The rows come from 4 hidden closed curves, with some noise, and rows from the same curve form a group. Each curve winds through 6 dimensions. The rows are also pushed far along 3 directions, which tell nothing about the answers.
Some rows, each with its group after it:
[-1 -1 7 1 -3 6 9 4 6 5 11 9 3 -21 11 -4 7]
Dul
[4 7 -4 -6 2 3 -6 -1 -1 -1 -7 -9 -3 25 -15 12 -6]
Dul
[-4 -3 2 -10 0 0 0 -13 16 8 -8 10 -11 -1 17 0 4]
Dul
[-9 4 12 -14 18 1 -4 2 5 6 -2 0 9 0 3 -4 -7]
bizef
[1 4 14 -8 -4 3 2 0 11 11 -2 4 -4 -5 10 0 10]
Dul
[8 -5 2 11 -5 11 18 10 -17 -12 22 8 16 -13 -12 -7 -4]
Dul
[-4 -5 15 14 9 0 12 13 -2 -3 -1 3 6 -31 15 -17 11]
Tiri
[11 -8 1 10 -13 -14 7 -2 -21 -20 7 5 11 5 -5 -8 -15]
bizef
[8 4 -16 -10 -6 -5 -14 -9 -5 -18 -2 -6 7 35 -6 11 -31]
pafa
[2 6 -20 10 -6 18 10 8 0 8 2 -7 -10 10 -16 9 13]
Tiri
[10 -1 13 1 0 -7 7 4 -20 -15 9 2 23 10 -9 -13 -23]
Tiri
[11 -3 23 2 -10 -13 6 1 -16 -11 9 6 13 -3 0 -11 -9]
bizef
[3 -5 -5 18 -1 15 19 10 -7 -8 2 0 9 -18 -5 -7 9]
Tiri
[-1 9 -11 0 -3 9 -5 6 5 7 0 -13 1 2 -10 14 9]
pafa
[1 0 -6 5 -5 0 6 4 -9 -11 2 -4 16 0 -5 0 -8]
Dul
[4 6 -12 -3 1 1 -17 0 4 -8 -5 -9 -4 16 1 9 -11]
pafa
[12 0 5 13 -4 13 14 9 -10 -5 7 4 1 -2 -6 -10 3]
Tiri
[11 -3 6 3 -12 -3 2 0 -8 -13 3 5 3 0 0 -2 -3]
Dul
[8 5 -20 3 -15 2 -8 -1 -2 -4 -2 -10 -12 20 -13 18 2]
bizef
[-2 2 -7 -1 2 17 -3 0 17 13 -4 2 -20 -8 3 7 22]
bizef
[5 0 -17 14 -4 15 -2 7 1 -6 2 -5 -5 -9 -3 4 8]
pafa
[5 -4 15 11 -8 7 17 10 -7 4 14 7 5 -26 -3 -10 16]
pafa
[8 6 -11 -4 -10 20 0 -4 15 2 -8 -2 -13 11 -2 16 9]
Tiri
[-1 0 -11 5 -8 4 3 -2 1 7 -5 -2 -16 8 -9 6 16]
Dul
[8 -7 7 10 -7 10 20 3 -4 -8 4 11 3 -12 2 -8 6]
Tiri
[5 -7 0 10 -6 13 14 0 -7 2 12 11 -1 -17 -10 -10 12]
Tiri
[0 2 -23 1 4 15 -3 5 -6 -11 -3 -8 0 18 -19 13 -7]
bizef
[4 6 -3 -12 1 7 -8 -3 0 -10 -5 -8 14 16 -12 12 -14]
bizef
[-2 0 -7 -7 -4 -1 3 -8 -1 6 4 6 -7 15 -6 5 -4]
Dul
[-2 4 -17 -3 -2 -9 -14 -1 -4 -8 -1 -11 -5 22 -9 17 -11]
Tiri
[0 -2 2 -3 -8 -5 2 -6 -1 0 9 6 9 -5 4 -2 -6]
pafa
[-2 -1 5 -8 -1 10 5 -9 16 12 -2 10 -4 -11 9 0 11]
Tiri
[1 -7 2 9 5 3 10 1 -5 -6 1 10 -3 -6 6 -13 -2]
pafa
[-12 6 -7 -11 10 -11 -13 -4 12 10 -11 -5 -13 17 12 5 -5]
bizef
[-3 4 -16 -8 8 9 -7 1 -1 -7 -4 -6 0 24 -13 11 -12]
bizef
[1 -7 0 0 0 -16 -8 -5 -10 -15 1 0 8 1 0 0 -15]
pafa
[-7 1 -25 5 -2 10 -6 0 5 10 1 -6 -15 -2 -11 13 16]
Tiri
[-6 -13 0 21 -3 4 24 7 -9 9 14 12 -5 -36 -4 -14 27]
pafa
[4 12 -8 1 -5 13 -4 9 4 6 3 -11 -2 8 -9 10 6]
pafa
[-2 1 -17 -4 -8 2 1 -8 1 7 4 0 -10 14 -12 14 3]
pafa
[-2 8 0 -4 6 0 -3 8 -1 0 -4 -6 -3 18 -1 3 -5]
bizef
[9 -1 17 1 1 -4 -3 6 -8 -13 3 2 7 -1 2 -7 -7]
bizef
[8 -8 5 8 -6 0 9 0 -13 -9 4 10 -4 0 -6 -8 1]
Dul
[-8 -2 3 -8 10 -2 -7 -6 14 9 2 10 -11 -10 20 -4 0]
Dul

New rows, each followed by its group:
[6 -5 -1 0 0 1 -1 -2 -19 -13 13 1 18 1 -23 -2 -14]
bizef
[-2 -6 18 -2 12 -11 3 -2 -2 -3 0 13 0 -3 18 -18 -11]
pafa
[-5 -1 -17 5 -8 16 16 0 8 10 -1 2 -10 -4 -5 10 18]
Tiri
[-1 -4 2 8 6 3 0 5 2 -3 -6 -1 -5 -13 3 -1 11]
pafa
[2 -3 3 13 8 2 3 11 -9 -8 3 0 0 -8 2 -12 0]
pafa
[-2 -5 -19 9 0 21 10 -2 11 2 -10 4 -18 -3 -1 6 17]
pafa
[-1 4 -6 -18 4 1 -18 -11 5 1 -1 -5 6 13 -11 13 -12]
bizef
[9 4 3 1 -1 6 2 1 4 -4 -4 1 -6 10 5 0 -3]
Tiri
[4 1 2 -7 -6 -5 -5 -8 3 2 -4 3 -11 14 1 5 0]
Dul
[-8 9 -9 -4 6 17 -7 6 17 19 -6 -9 -17 -2 -3 12 22]
bizef
[1 -4 13 -13 4 -15 -1 -9 -9 -13 1 6 20 12 3 -8 -28]
bizef
[-10 4 0 -10 2 4 0 -7 19 20 -8 1 -16 -1 5 10 16]
pafa
[-8 0 8 -4 11 -21 -6 2 -7 -1 -1 0 1 11 10 -9 -16]
bizef
[-4 6 0 -11 -6 -5 -8 -6 10 11 1 -3 -1 0 1 12 4]
pafa
[2 1 24 -10 -2 -17 3 -2 -9 3 15 9 14 1 6 -12 -16]
pafa
[5 -1 8 -3 -5 -4 5 3 -7 -9 15 7 15 -3 2 -4 -13]
Dul
[3 -8 -11 16 -15 14 17 5 -2 -4 9 8 0 -24 2 -3 17]
Dul
[6 -6 -1 10 -2 3 6 5 -13 -10 16 8 3 -10 -4 -6 -4]
Dul
[12 -3 -8 14 -7 14 11 7 -11 -19 4 0 12 -4 -9 -4 -5]
pafa
[1 -4 -14 12 -3 22 13 1 3 7 -5 1 -20 -3 -14 5 24]
Dul
[1 0 -29 -2 -1 18 -2 -7 4 -1 3 0 -13 17 -16 17 -2]
Dul
[-3 8 -3 -12 1 -11 -14 -4 5 7 4 -5 3 14 6 4 -15]
pafa
[5 2 0 1 1 -2 1 1 -13 -7 -4 -6 2 20 -17 2 -7]
Dul
[-12 -2 19 -7 13 -29 -7 2 -3 -1 -1 1 8 -4 18 -8 -13]
Tiri
[1 6 -13 -2 -7 -5 -11 0 -3 4 10 -8 -3 13 -10 11 -5]
pafa
[3 1 -14 0 -4 8 -6 -1 3 -3 6 1 -8 4 -3 10 -1]
Dul
[9 -3 13 3 -12 -2 6 2 -8 -9 5 6 5 -4 2 -5 0]
Dul
[5 -5 -14 3 -13 -10 -3 -5 -18 -17 9 -4 14 8 -18 10 -14]
pafa
[8 3 -16 -3 -13 18 -4 -4 7 -6 -3 -5 -4 8 -13 20 6]
Tiri
[6 9 -7 -3 1 2 -7 5 -6 -5 0 -9 -1 28 -12 8 -12]
pafa
[-1 2 -8 -3 -10 3 -1 -3 3 7 4 -4 0 -2 -8 13 7]
pafa
[2 0 8 4 4 0 10 8 -13 -8 1 -1 11 4 -8 -5 -6]
pafa
[-4 -3 18 -7 0 -11 6 -4 5 9 4 12 -5 -4 14 -6 2]
Tiri
[-8 10 4 -15 11 3 -16 1 19 19 -7 -6 -16 5 7 9 10]
bizef
[3 -6 8 16 -11 -13 13 10 -24 -7 9 2 7 -5 -8 -13 4]
Dul
[-3 0 -25 9 -1 22 -2 0 16 3 -13 -8 -21 -6 -4 18 24]
pafa
[6 -1 -5 5 -8 14 11 1 0 -3 -1 1 -2 -4 -11 7 11]
pafa
[4 -3 -2 14 6 6 10 11 -15 -12 1 -2 4 2 -10 -6 -2]
pafa
[14 2 9 -1 -9 0 9 4 -18 -14 12 4 15 18 -13 -4 -19]
pafa
[5 1 -28 9 -3 14 -2 2 -5 -19 -10 -12 2 16 -18 15 -6]
pafa
[4 -3 -3 0 -11 -7 0 -7 -5 -3 3 0 6 0 -5 2 -3]
bizef
[2 -1 -9 9 -13 6 4 4 -3 3 13 -2 4 -17 -9 6 12]
pafa
[4 -1 -9 2 -16 -11 -2 0 -10 -16 1 -5 12 10 -3 5 -12]
Dul
[4 -6 -11 13 -5 14 7 6 -4 -5 13 6 -5 -13 -7 1 9]
Dul
[-3 -4 35 -4 9 -29 8 2 -9 0 6 13 4 -1 23 -21 -15]
Tiri
[-3 7 -3 -23 1 0 -12 -18 20 13 -8 2 -8 21 9 10 -9]
Tiri
[9 -5 5 0 -4 -1 4 -4 -7 -17 -1 5 10 2 -1 -1 -12]
pafa
[-8 -3 7 -1 8 -12 0 -1 0 8 6 7 0 -8 15 -14 -6]
pafa
[3 -8 -3 8 -11 1 19 1 -22 -7 17 8 12 -4 -20 -4 -2]
Tiri
[-2 -2 -1 -10 -2 -7 -11 -9 7 0 -1 3 -7 5 6 9 -4]
Tiri
[-4 -4 -4 2 -5 -7 -3 -3 1 1 4 -1 3 -14 1 4 4]
pafa
[-5 1 -4 -7 -3 -4 -10 -11 21 13 -12 1 -17 -2 19 6 10]
bizef
[-6 8 -8 -6 1 -9 -19 0 10 5 -13 -14 -10 12 6 12 3]
Dul
[-2 7 -10 -8 -7 -3 -16 -5 13 10 4 -7 -5 -1 4 13 2]
pafa
[-1 4 -9 4 2 -3 -4 9 -11 -8 7 -10 13 6 -11 4 -11]
Dul
[-4 -8 17 10 4 -17 10 4 -14 0 -2 6 2 -9 5 -21 3]
Dul
[3 7 3 -14 2 -15 -26 -5 7 -5 -3 -7 4 13 13 6 -20]
pafa
[-5 10 -13 -4 4 11 -4 6 11 8 -9 -9 -15 18 -2 13 7]
bizef
[0 -8 6 6 1 8 13 -3 6 0 -7 10 -3 -17 10 -11 12]
Dul
